The rows come from 4 hidden closed curves, with some noise, and rows from the same curve form a group. Each curve winds through 8 dimensions. The rows are also pushed far along 4 directions, which tell nothing about the answers.
(in the rows, 128 means zero)
Some rows, each with its group after it:
[118 120 140 139 119 103 169 176 109 114  82  72 124  95 168 129 148 105
  92 106 121 128 178 168 139] : J336
[149 136  73 126 121 127 129 126 125 153 108  71 146  77 189 182 118  96
 151 115 129 162 134 161 122] : J273
[136 136  92  96  95 156 122 101 102  87 168 148 116 149 118 137 121  78
 105 164 107 152  89 103 124] : J926
[114 164  73  98 111 155 184 140  53  96 135 155  85 141  92 117 144  94
  35 151 130 122 135  64  94] : J336
[ 92 102 157 112  91 112 165 197 101 109 130 154 104 128 102  74 143 118
  70 144 167 109 135 120  93] : J926
[ 97 101 133 136 111  99 181 200  98 151  82 125 124 116  57 108 167 121
  75  56 179 121 151 126 120] : J615
[157  84 204 172 148 101 114 143 184 167 143 135 145 158  95 132 133 191
 168  82 176 112 120 168 130] : J336
[ 86 104 171 161 115 115 148 183 117 120  94 123 125 111 129  90 125 156
  74 103 141  98 140 143 108] : J273
[133 141 100 143 136 115 144 158  91 143  66 105 135 105 118 162 154 121
 104  64 175 162 148 134 101] : J615
[197 156  84 119 147 141 144  95 104 148 101  86 132 115 141 216 136 120
 160  89 162 177 120 132 115] : J926
[127 124 151 147 142 124 108 134 126 157  88 133 134  98 143 119 129 157
 137  84 146 131 132 170 105] : J926
[109 124 135 106 102 115 140 129 119  69 150 126 108 143 160  93 130  80
  75 169  98 128 150 133 151] : J926
[129 115 156 146 109 106 117 165 126 131  78  83 142  89 168 140 135 116
 148 103 118 152 134 197 137] : J336
[133 130  86 145 135 133 141 178 107 141  83 112 148  76  97 166 153 123
 148 112 201 122 129  82 114] : J273
[126 145  56  81 109 144 176 121  88  97 115 105 118  94 125 146 140  62
 100 149 130 129 138  76 149] : J336
[114 135 183 133 126 130 123 135 147 127 151 182 107 176  75  85 123 167
 128 155 137 104  90 115 122] : J615
[134 152 143 157 144 149  99 135 150 127 165 170 124 156 115 124 118 166
 148 185 138 105 102 105 108] : J273
[ 87 115 147 144 107 113 112 147 149 140 119 145 124  94 150  77 114 130
  97 127 120 106 121 173 125] : J273
[121 118 146 134 121 109 111 111 145 153 121 121 129 120 146 115 114 140
 120  97  97 137 121 182 135] : J273
[126 124 120 104  97 116 146 157 114 119 128 143 112 117 105 117 141 100
 103 140 162 138 111 124 115] : J336
[157 132 111 147 143 143  98  86 141 150 110 103 147 114 166 173 112 134
 155  85 121 156 110 172 128] : J336
[172 148 137 124 150 126 131  80 151 109 179 142 103 167 144 138 124 129
 117 157 136 130 133 135 142] : J926
[137 114 183 145 142  97  84  99 188 150 107 129 145 113 131 119 113 172
 183 106 136 126 104 170 163] : J273
[ 98  98  94 121  89  92 143 167 121 153  84  91 138  46 171 115 129  78
  88  86 143 144 148 189 121] : J273
[137 154  93  92 111 156 154  82  96  89 140  92 109 102 216 151  86 102
  98 176  84 136 127 117 115] : J615
[108 100 176 152 123  92 151 226 120 130 142 161 111 152  76  84 170 143
  79 124 177 104 169 137  99] : J926
[ 84 146  85  98  98 116 162 156  97 121 103 120 107  71 164  91 127  80
  67 159 126 122 150 127 116] : J273
[123 120 126 112 102 114 173 167 108  98 109  79 122 104 171 132 137  83
 101 141 127 135 161 144 135] : J926
[104  95 199 155 121 118 143 162 143 105 193 155 103 185 114  72 126 162
  71 159  83  77 154 137 127] : J615
[112 133 223 133 129 110 125 144 146 113 159 172  92 190 114  62 124 173
 111 166  97 107 131 157 126] : J926
[100 119 172 153 142 131 143 167 121 130 148 175 111 177  62  82 142 178
  96 127 134  84 139  91 107] : J336
[118 112 120 140 109 128 137 169 114 112 152 121 126 119 159 123 124 112
  85 149 123 118 149 139 102] : J615
[112 131 135 131 125  98 150 177  94 137 108 162 108 148  58 103 164 134
  70  89 179 139 148 113 100] : J615
[147 153  81 145 147 139 118 161  82 158 105 164 136 129  45 169 163 146
 129  94 188 148 115  75  83] : J273
[132 172 110 109 126 152 133 112 130  98 190 145 101 159 157 121 109 118
 111 229  93 116 122  93 117] : J273
[178 162  73 122 164 151 127  58 137 133 137 124 130 121 151 182 118 126
 137 125 174 144 115 100 123] : J336
[110 154 114 115 104 157 100 112 129  96 170 152 117 143 159 112  97 108
 119 209  77 127  89 117 118] : J273
[121 118 133 130 108 141 136 164  78  96 179 161 109 174  95 119 131 139
  71 154 105 121 130  86  82] : J615
[163 168  80 113 161 129 141  79 107 161  53  90 134  76 148 184 134 133
 160  70 163 163 139 122 129] : J336
[108 107 131 124 102 115 139 148 108  98 129 152 121 137  82 112 134 120
  70 114 153 121 112  92 128] : J273
[111 151  42  83  90 173 177 112  70  88  79  74 130  79 149 167 116  50
 110 132 104 150 101  78 139] : J615
[101 127 125 103 104 128 162 110 107 123  89  82 108  76 207  99 108  96
  82 112  71 130 152 188 136] : J926
[134 164  65  85 111 172 164 120  83  95 123 134 111  95 142 149 121  85
 108 177 161 132 105  71  98] : J926
[173 149  93 130 160 135 136  97 118 123 117  94 141 130 120 196 141 127
 161 115 139 144 140  88 148] : J615
[184 172  89 134 183 136  97  51 149 133 102 111 152 115 123 198 132 147
 200 123 147 141 119  86 171] : J273
[147 149 103 138 142 163 114 135 122 137 129 136 143 117 108 164 129 139
 175 153 148 123 104  87 114] : J615
[158 134 121 152 156 116 141 165 123 159  90  98 136  94 141 163 159 133
 147  96 184 133 167 153 114] : J926
[124 106 192 174 146 105 131 188 154 158 101 114 143 117 124 117 145 176
 151 101 156 101 156 171 126] : J336
[150  91 153 150 121 100 108 151 146 159  81  86 164  96 134 166 136 137
 186  66 160 159 116 185 135] : J336
[154 149 106 126 143 167 149  92 140 112 178 142 109 145 135 141 114 128
 115 174 129  93 115  92 128] : J336
[154  93 177 162 149 111 111 151 152 148 169 169 134 195  26 128 163 176
 151  98 153 109 124 113 142] : J336
[184 152 112 112 129 150 125  68 139 128 146 107 123 132 171 181 103 121
 161 139 131 163  87 155 123] : J926
[145 154 108  92 110 144 170 113 108 118 116  82 109 111 167 153 120  88
 135 157  93 145 125 142 139] : J926
[134 108 162 146 146  97 120 165 134 201  79 120 142  81 107 127 142 181
 172  69 153 122 153 166 116] : J615
[179 135  98 143 159 150 119 113 128 147 119  92 158 105 131 208 132 147
 197 116 145 134 125 101 131] : J615
[191 138 149 132 148 126 117 104 144 160 144 140 124 158 102 169 132 163
 171 108 165 156  98 146 113] : J926
[110 130 154 138 108 127 131 136 134 105  78  78 139 108 185 134 108 120
 141 124 114 144 114 163 141] : J615
[ 86 113 163 122  86 106 125 151 132  59 148 127 117 148 166  83 110  98
  74 182  95 127 129 138 139] : J273
[133 101 173 163 139 123 120 131 164 152 156 140 129 154 126 112 121 165
 120 104 125 101 128 171 127] : J336
[ 99 113 134 135 109 114 147 188 118 119  97 128 135 124  80 114 155 109
 122 117 157 123 127 109 137] : J615

New rows. What belongs after each?
[123 146 155 147 140 129 118 160 103 132 116 181 120 158  47 122 145 182
 120 119 169 123 106  77  92] : J273
[138 152 137 145 173 137 125 115 141 144 151 182 115 166  71 114 143 178
 133 137 167  95 135  72 118] : J336
[106 120 106 139 104 123 149 143 136 108 100  78 136  87 200 124 120  76
  91 123 130 131 142 174 139] : J615
[160 135 135 144 147 110  76 103 185 147 128 125 152 105 156 157 115 143
 197 143 173 144 102 155 147] : J273
[123 153  55 121 131 123 128 148  77 108 100 139 132 108  87 152 164  87
  89 119 165 152 144  70 121] : J273
[106 127 142 121 109 138 161 196  71 125 116 144 116 130  82 117 141 151
 107 140 146 113 127  76  78] : J615
[101 140 130 115 116 137 148 131 119 116 160 164  95 139 126  79 120 126
  69 166 108  99 133 122 115] : J615
[118 119 135 126  99 152 124 136 102  83 191 143 111 168 151 120 104 123
  74 183  76 120 119 117  97] : J615
[167 177 122 140 183 143 101  76 154 166 147 168 116 145  97 142 134 176
 169 140 145 116 119 113 131] : J615
[147 137 142 127 152 144 116  93 128 139 176 197 102 182  52 108 139 163
 116 131 125 108 113  99 124] : J926
[141 115 139 119 104 135  97  81 151 104 164 125 130 143 179 126  95 100
 130 143  88 148  96 180 145] : J926
[125 150 147 142 132 153 100 110 131 105 150 181 117 163  93 118 111 165
 124 165 136 116  75  85 112] : J273
[150 119 179 159 163  83 113 150 150 147 119 115 132 129 146 129 143 174
 145 111 140 122 183 165 128] : J615
[106 123  85 126 107 146 149 171  85  93 130 132 133 125  75 137 148  96
  96 144 128 112 126  57 128] : J273
[ 99 124 135 152 123 125 157 169  99 128  70 108 128  88 135 121 131 143
  82  90 152 110 144 126 106] : J273
[145 149 100 128 134 131 134 167 106 164 123 144 131 113  81 159 145 144
 155 135 180 136 116  90  88] : J273
[ 94 119 105 111  99 116 128 158 121 101 127 131 132 103 114 102 138  85
 111 162 123 121 129 101 150] : J273
[ 79 108 102 117  86 118 181 216  86 129 124 144 110  94  91  88 147 100
  50 136 160  96 145 102  92] : J273
[121 120 129 114  94 124 151 130 126  99 164 133 109 140 145 116 108 112
  71 155 133 125 113 127 113] : J273
[148 132 144 132 135  94 133 187 104 142  97 138 125 132  49 143 185 136
 144 102 166 144 145 122 136] : J336
[108 122 134 142 110 109 139 150 118 119  99 104 126 116 166 121 125 112
  78  95 134 148 143 175 113] : J615
[ 93 135 130 118  99 124 168 173  85 122  69  96 113  79 169 108 126 108
  81 115 123 133 145 162 101] : J336
[131 173  98 121 141 138 137 122  92 139  64 109 128 100 137 153 131 131
 135 108 133 151 133 114 116] : J615
[100 115 159 120 118 120 171 178 104 117 137 132 107 130 105  91 137 144
  94 149 109  88 158 100 121] : J615
[ 87 119 165 144 101 153 146 159 113  71 168 171 103 168 101  81 113 145
  50 175 117  79 102  86 106] : J273
[167 149 103 125 142 152  87 121 118 123 174 172 136 155  78 169 133 143
 175 176 154 136  93  63 106] : J615
[126 173  46 103 123 152 139  81  97 104  95 112 116  73 183 152 107  84
  81 138 134 146 117 109 118] : J273
[102 125 122  99  84 111 163 150 112 110 109  88 116  91 185 114 109  93
  93 146 112 140 137 154 121] : J273
[172 140  83 149 168 118  98 112 152 160  98 125 159  86  97 184 153 131
 181  93 206 139 125 105 149] : J273
[153 170  81 136 161 145 130  89 108 137  68  72 142  79 176 189 123 130
 154 104 115 145 145 121 139] : J273
[138 141 167 117 119 132 115 108 145 107 151 149 111 155 127 115 115 142
 144 170 119 127  93 129 135] : J336
[123 115 120 124 111 124 158 138 111  92 127  97 128 138 130 139 135  99
  99 127 109 127 143 110 149] : J615
[179 143 130 134 162 105  73  59 194 139 161 134 139 144 143 161 119 143
 194 146 139 150 112 146 167] : J273
[123 115 189 145 109 103 142 205 127 133 134 156 106 145  89  98 153 149
 101 138 162 116 127 160  97] : J336
[ 76  97 112 126  81 116 137 184 112  93 127 153 128 105  96  84 140  84
  61 140 153 106 118 105 127] : J273
[149 134  96 161 157 124 117 132 140 162  70  81 160  82 151 178 145 123
 166  74 151 145 148 161 145] : J615
[149 128 110 154 173  96 122 130 140 181  55  81 155  72 141 158 159 135
 170  53 155 140 183 167 155] : J336
[123 150  81 104  89 141 172 158  87 104  94  83 111  60 194 145 124  62
  84 156 130 141 130 155 109] : J336
[126 154 102 112 115 135 123 121 109  75 139 130 121 142 133 139 125 100
 110 181 123 143 116  76 133] : J273
[ 85 110 149 107  85  97 138 125 152 107 126 110 111  96 206  67  99  86
  68 145  97 126 139 201 146] : J615
[103  68 138 135  99  92 164 215  85 152  98 131 136 129  33 114 175 124
  88  41 168 128 145 121 113] : J336
[106 135 125 131 116 147 147 138 131  87 132 109 125 114 187 116 108 109
 103 174 128 107 132 116 121] : J336
[182 158 122 145 159 150 125 122 126 164 112 122 130 115  92 185 146 155
 190 120 144 125 113 123 131] : J336
[ 90 121 117 133  98 105 123 174 114 147  62  80 146  58 188 122 122 102
 126  99 108 155 143 192 117] : J273
[ 87 105 137 122  95 141 153 174 111  93 123 118 123  99 158  93 124  98
  96 162 119  99 134 126 123] : J926
[160 133 109 135 139 131 132 124 109 138  94  97 149 120 102 191 136 141
 162  88 152 151 119  97 129] : J273
[ 72  93 167 126  76 116 166 207  90 118  87  90 123  88 166  89 117 126
  85 117 104 114 142 161  94] : J615
[150 142 183 148 168 129 118 131 125 111 146 162 116 193  76 127 150 185
 144 140 138 113 141  86 128] : J926
[153 131 116 143 136 113 100 130 133 155  84 113 154 110 113 175 140 134
 176  77 171 171 110 144 126] : J615
[128 130 203 166 147 116  88 132 157 136 137 179 124 169  91 105 121 204
 141 132 148 116 103 130 115] : J273
[120 135 101 126 117 148 158 127  92 117  91  85 130 114 145 154 125 111
 101  98 104 138 127 123 125] : J615
[152 138 155 149 150 129 123 157 141 122 184 183 111 180  78 120 153 153
 121 172 170 102 132 102 109] : J926
[125 109 147 152 130 137 112 118 148  90 157 121 143 171 141 134 116 131
 125 137 109 121 126 119 144] : J336
[ 97  97 186 126  94  86 120 130 184 108 162 148 111 124 169  56 100 126
  82 159 131 104 121 185 144] : J273
[146 117 150 148 150 102 140 172 135 182  91 101 136 104 107 141 164 145
 171  85 147 124 163 173 138] : J926
[130 151 101 105 117 162 127  56 143  66 159 113 121 128 177 139  90  97
 121 201  77 115 100  93 173] : J273
[ 67 119 164 139  92 106 140 169 145  96 105 104 117  98 208  64 110 103
  75 157  96 115 148 192 132] : J615
[146 126 140 149 146 120 115 124 126 155 136 130 127 131 143 137 125 163
 118 106 122 129 148 160 106] : J615
[100 147  86 108 110 125 167 152  81  99 131 135 101 123 117 102 143  88
  42 149 116 118 159  89 118] : J273
[135 124 127 117 114 103 141 168 110 144 107 144 119 113  82 128 155 120
 121 108 186 144 124 128 113] : J336
[122 134 136 150 137 131 132 192  82 136  95 144 141 143  37 150 163 164
 142 104 155 125 124  62 104] : J273
[140 112 100 137 114 143 140 117 139 141 110  70 150  74 188 171 100 114
 147 111 127 129 112 154 130] : J273
[ 96 128 124 123 104 145 124 142 105  99 136 145 114 125 143  94 126 102
  87 158  93 118 128 134 117] : J926
[136 112 150 187 155  84 106 191 131 178  70  93 161 102 124 155 163 161
 160  58 156 144 175 178 118] : J273
